The rows of a group lie close to one hidden flat surface of 13 dimensions, which passes through zero. Surfaces can cross.
(in the rows, 128 means zero)
Some rows, each with its group after it:
[132  99  88 107 117 147 152 161 106 150 188  76 178 133 111  80 118 139
 149 135 155] => Z_686
[123 134 155 119 151 113 136 176 111 157 118 129 123 107 145 131 127 125
 138  99 133] => Z_686
[120 110 107 160 104 110 115 113  91  92 157 142  98 150 106 116  93 131
 113 158 194] => Z_29
[200  52 115 150 123 154 140 138 120  97 152 118 121 127  90 109 182 114
 170  94 131] => Z_90
[135 127 143 148 113 166 146 107 150 121 112 170  91 108 124 175 148 169
 143 116 106] => Z_695
[ 99 140 199 133 122  32 169 134  93 101  81  80  64 140 133 125 167 163
 147 170 160] => Z_29
[128 199  65 102 184 149 165 132 161 106 137 159 165 117 119 119 105 108
 104 121  92] => Z_29
[135 145 110 104 131 140  89 130 118  99 154 126 147 108  89 145 128  93
 181 110 107] => Z_686
[165 123 158 159 154  62 118 146 140  92 169 189 131 125  93  80 135  96
 172 113 120] => Z_90
[120 182  91 119 207 100 140  88 172 136 162  82 123 131 134  46 133 125
 106 195 147] => Z_29
[106 137 144 105 114 116 118 123 110 160 139 122 158 129 131 121 146 119
 123 130 153] => Z_686
[ 52 139 122 189 187 132 119  95 100 117 174 177 126 104 165 148 133 191
 134 183 117] => Z_695
[166 141 164  95 125  90  88 125 202 167 108  91  54 123 116 118 123 127
 111 138 151] => Z_29
[141 126 125 127 116  98 193 215 168 209 113 130  80 109 145  86 108 152
 148 101 143] => Z_686
[120 147 119 152 149 124 105 127 142 156 136 143 120 122 134 125 113 119
  92 131 158] => Z_695
[174 180 149 170  67 148 106 124 147 166  78 139 193 124 110 161 171  76
 159 102 119] => Z_695
[171 131 120 135 141 100  92 139 238 124 104 132 136 137 132 147  75 108
  40 137  96] => Z_695
[ 81 130 216  89  67  81 127 148 109 141 113  70 175 156 114 128  76 148
 166 147  76] => Z_90
[121 143  93 130 196 145  88 146 124 152 179 142 105 122 153  95  76 127
 116 136 146] => Z_90
[159 116 150 138 100 116 146 145 136 132 102 134 123 114 149 137 128 120
 129 120 137] => Z_90
[103 114  74 145 119 133  93 137  98 102 145  68 202 128 151 130  76  87
 145 161  97] => Z_90
[ 78 128  90 146 143 112 112 175 113 174 157 123 154 180 119 127 150 205
 100 164 133] => Z_686
[102 120 131 128 166 156 119  97 127 113 125 121 118 145 100 146 158 143
 107 103  92] => Z_90
[ 86 108 122 146 147 122 129 166  93 129 119  76 150 138 138 130  97 122
 133 120 105] => Z_695
[139 172 110 176 148 160 200 135 130  92  96 168 148 173 124 148 134 184
 102 142  97] => Z_686
[147  98 190 157  88 111 105 129 147 148 119 131 102 110 149 139 117 136
 160 140 120] => Z_29
[173 104 172 130 129 100 101 100 130  77 150 141 132  83 142 116  95  58
 120 129 165] => Z_686
[140 147  75  96  83 124 111 166 187 159  69  83 125 121 152 157 105 118
 161 137  57] => Z_90
[127 150 204  51 135 155 144 142 110 164 127 105 150 111 128 126 107 125
 129  92 139] => Z_686
[ 92  95 177 180 114 171 178 116  49 106 131  80 153 161 117  99  59 129
 168 105  97] => Z_90
[136 164  93 134  78  87 146 167 130 119 107 162  78 188  82 130 111 151
 125 128 150] => Z_29
[ 97 130 139 174 124 193  70 137  84 222 138  94 176 151 143 101 101 111
 163 106 106] => Z_695
[124  81 163 120 113 131 104 110  93 106 136 141 137 126 129 139 144 107
 144 107 115] => Z_90
[144 165 160 101 138 127 139 142 138 145  98 106 111 136 104 122 127 108
 106  90 151] => Z_29
[143  87 152 118 106  98 143 200 118 154  83  56  96 153 130 115 143 148
 179 110  95] => Z_695
[ 82 231 135 106 139 126 133  97 122 125  93 121  73 156 115 129  87 159
 160 156  96] => Z_686
[146 109 106 114  84 100 149 186 139 174 105  85  87 132 127 104 138 130
 159 120 146] => Z_695
[112 101 100 188  94 122  92  87 122 127 167 167 163 112 162 127 157 131
 151 192 130] => Z_29
[136 125  31 147 175 163 138 113  98 112 130  90 163  92 159 135 203  99
  86 148 199] => Z_90
[107 172 127 122 176  98 181 195 132 168  95 148 133  95 166 127 166 134
 128 107 120] => Z_686
[136 142 140 149 102 115 175 146 177 160  79  80 120 148 133 127 102 157
  87 144 129] => Z_686
[138 169 158 111 134 146 165  88 135 132 171 146 126 126  91 111 131 172
 101 150 197] => Z_90
[128 137 139 156 137 144 164  98 110 105 154 192  91 137  80  93 131 129
 172  96 123] => Z_90
[115  98 118 161 116 142 133 136 105 140 126  91 127 132 154 126 143 162
 167 161 115] => Z_695
[ 93 163 113 122 147 155 147 123 120 146 122 161  96 120 131 150 118 158
 111 113 134] => Z_686
[157 197 137 175 159 108 123 116 156 153 107 174 163 182 132  65 100  83
  91 124 113] => Z_29
[ 96 108 155  81 142 121 169 102 108 111 112 165  92  99 179 156 175 164
 114 131 124] => Z_695
[157 156 145 121 156 145 128 145 137 145 135 153 137 117 121 123 129 114
 139 100 128] => Z_90
[ 91 129  62  89 165 144 131 130 142 173 154 119 138 139 131  95 196 171
 155 144  79] => Z_29
[149 109 160 162 100 144 104 117 126 146 126 112 130 125 141 115  99 114
 148 131 129] => Z_29
[136 140 153 129 126 132 119 122 131 151 116 117 143 127 128 127 145 110
 122 116 141] => Z_29
[ 67 104 149 111 202 115  95 141  71  87 126 101  76 134 124 145 116 137
 126  97 101] => Z_695
[128  89  42 179  84  84 103 147 134 100  95  73 150 112 155 143 121  64
 112 156 144] => Z_695
[111 143 153 106 192 105 105 169 114 124 137  73 133  98 150 134  98 121
 134 131 122] => Z_686
[164  87 148 197 110 142 103 112 142 102 127 137 137 159 138 138 111 152
 127 153  95] => Z_695
[114 141 154 156 137 142 126  95 117 110  84  55 218 109 178 144 132  91
 156 164  55] => Z_29

New rows, each followed by its group:
[159 109 116 109 114 103  84 141 179 141 107 139  73 130 127 134 110 101
 103 106 117] => Z_695
[149 146 113 138 111 166 131 173 189 159  91  88 141 180  92 164 103 178
 105 117  75] => Z_90
[122 137 106  28 126 142  90  48 170 139 166 122 136 145 121 108 151 137
  97 168 115] => Z_686
[167 140 166 134 135 102 159 130 186 103 103 100 139 118 112 131 128 121
 114 132 109] => Z_90
[147 141 112 114 137 128  84 158 166 128 158 109 175 132 112 131  90 126
 130 142  97] => Z_90
[127  91  95 150  56  94 100 155 119 134 125 168 117 157 134 153 146 147
 118 149 149] => Z_90
[ 82 106 132 149 128 124  85 152 120 145  85 140 127 112 156 180 111  96
 126  86  75] => Z_695
[128 113 126  70 135 162 140  95 127 130 142 133 136 122 151 109 129 124
  97 135 128] => Z_695
[110 125 141 125  69 137  97 129  67 143 118 150  65 159 123 123  84 124
 175 110 148] => Z_29
[120 143 173 165  89 116 110 113  70 171 150 163 153 120 136  88 145  92
 165 128 196] => Z_29
[108 154 145  94 193  95 102 108 130 102 160 162 111 132 129 111 126 142
 107 151 131] => Z_695
[186 108 144 173  83 152 120 133 121  96 157 125 139 179  75 104 103 142
 177 127 126] => Z_695
[106 127  99 150 121 156 125 157 168 160 153 125 131 136 110 128  69 167
 168 128  64] => Z_695
[117 137 165 104 127 168  97 121 130 150 133 115 152 116 165 158  59 136
  88 141 136] => Z_90
[104 103 167 123 154 151 132 114 101  97 118  64 152 121 130 114 100  92
 171 100  58] => Z_90
[120 106 148 144 135  72 112 155  95 146 116 128 113 133 156  90 166 115
 177 132 113] => Z_686
[143 126 114 129 135 117 110 107 113 103 136 110 121 133 127 117 146 112
 117 152 160] => Z_695
[136 132 165  88 107 102 106 107 106 130 154 134  91 205 111  52 117 163
 192 164  96] => Z_686
[ 91  65 145  91 122 120 146 140  99 137 154  97  95  80 133 155 213 188
 157 135 159] => Z_29
[185 143 124  84 177 139  77 116 159 136 150  39  90 165  82  77 140 127
 123 148 157] => Z_695
[143 138 141 150 152  73 108 167 150  99 107 134  95 141 100 138 108 105
  95 106 140] => Z_695
[ 87 140 134 156 110 188 122 138 113 144  82  74  97 118  98 204  86 143
 134  80 119] => Z_686
[146 153 119 121 127 128 125 166 212 143 140 109  92 144  84 139  47 179
  93 138 121] => Z_686
[133 186  63 101 153 120 123 163 179 122 126 176 143 133  87 162 178 154
 152 115  70] => Z_686
[122 161 157 134 187 118 119 131 126 102 108 185 168 133 154 176 168 150
  63 130 115] => Z_686
[122  61 168 143 206 112 129 119 130 124 195 167 115 101 156  90 153 148
  92 129 142] => Z_29
[113 131 106 104 143  55  81 115 104 101 127 138  80 110 151 119 193  98
 143 155 162] => Z_695
[139 133 116 143 154 122 145 128 138 116 144 108  88 130 106 118 119 151
 101 135 181] => Z_695
[113 103 128 148 147 150 152 124 118 131 135 115 103 129 146 129 127 173
 118 145 135] => Z_695
[150 188  84 109  97 171 124 167 166 191 122 199 165 130 110 136 116 109
 162  74  80] => Z_29
[110 181 112 128 179 131 130 155 121 102 160 108 154  99 120 145  76 126
 113 141 158] => Z_686
[142 117 115 146  99 140 126 128 130 111 154 133 143  94 130 144 100 120
 144 146 151] => Z_29
[118 207 138 137 130 105 169 155 159 126 145 220  98  97  59 153 125 155
 158  94 143] => Z_695
[187 149 188 153  81 128 123 142 149 135 106 130 156 103 110 152  87  75
 115  91 179] => Z_29
[147  53 191  81 144 151  81 174 115 162 153 112 124  80 138 142 122 103
 130  53 138] => Z_686
[138 177 162 141 125  86 200 162 128 110 125 144 193 122 113 128 146 141
 137 142 133] => Z_695
[162  70  95 167 102  81 114 132 172 109 156  64 149 113 126  98  95  90
  98 176 166] => Z_686
[133 148 126 165 177 156 149 143 143 125 137  85 110 136  82 135  98 156
  94 112 159] => Z_695
[173  86 109 141 140 111  99 137 163 114 123 148  98 112 160 141 131 112
  94 135 143] => Z_90
[119 113 109 107 135 202 139  90 109 136 133  98 100 119 131 120 104 139
 147 112 113] => Z_90
[158 145 100 162 139 125 198 164 161 124 113 155 134 117 137 125 124 141
 107 126 137] => Z_686
[113  92 171 132 142  76 125 150 105 106 114 135 127 150 136 138 157 142
 115 117 110] => Z_29
[185 126 123  66 172 166 152  98 144  83 169 178 156 137 132  99 144 140
 114 134 100] => Z_686
[112 113 110 117 152  78  68 112 161  89 100 100 113 164 146 132 112 127
 113 169  50] => Z_29
[139 143 117 107 145 110 138 159 140 105 108 144 107 167 101 132 108 129
  89 100 115] => Z_29
[ 81 107 133 118  91 162  98 115 119 141  78  75 166 158 144 204 113 159
  68 139  96] => Z_90
[151  94 148 114 147 104  50 109 156 142 158 191  34 159 152  88 113 147
 113 139 128] => Z_695
[116 141 109 172 105 143 173 138 150 160 138 176 121 101 133 136 110 147
 113 126 164] => Z_695
[123 116 113 154  99 131 114 107 143 124  98  99 130 145 116 153 147 125
 122 139 105] => Z_686
[113 119 140 129 100 147  74 132  80 120 104  69 178 154 145 130  74  77
 177 121  58] => Z_29
[123 168 100 154 142 110 165 159 145 129  91  92 157 113 130 143 134 124
 129 138 112] => Z_686
[117 152 115 116 102 113 188 173 127 154  58 138 144 171  93 170 224 178
 119  99 109] => Z_29
[167  81  90 150  97 144 133 129 137 105 103 132 112 120 129 136 151 102
 152 106 109] => Z_90
[123 117  51  36 174 179 126 101 168 141 145  68 129 115 137 117 164 146
 116 143  76] => Z_686
[101 109 153 143 124 135 124 128  86 147 112 121 180 131 145 159 175 124
  99 118 146] => Z_686
[128 119 133 148  92 162 139 123 116 124  86 152 154 157  93 183 190 138
 125  80 103] => Z_90
[126 112  51  94 142 130 157 151 150 169 186 141 128  95 139  86 145 132
 128 134 158] => Z_686
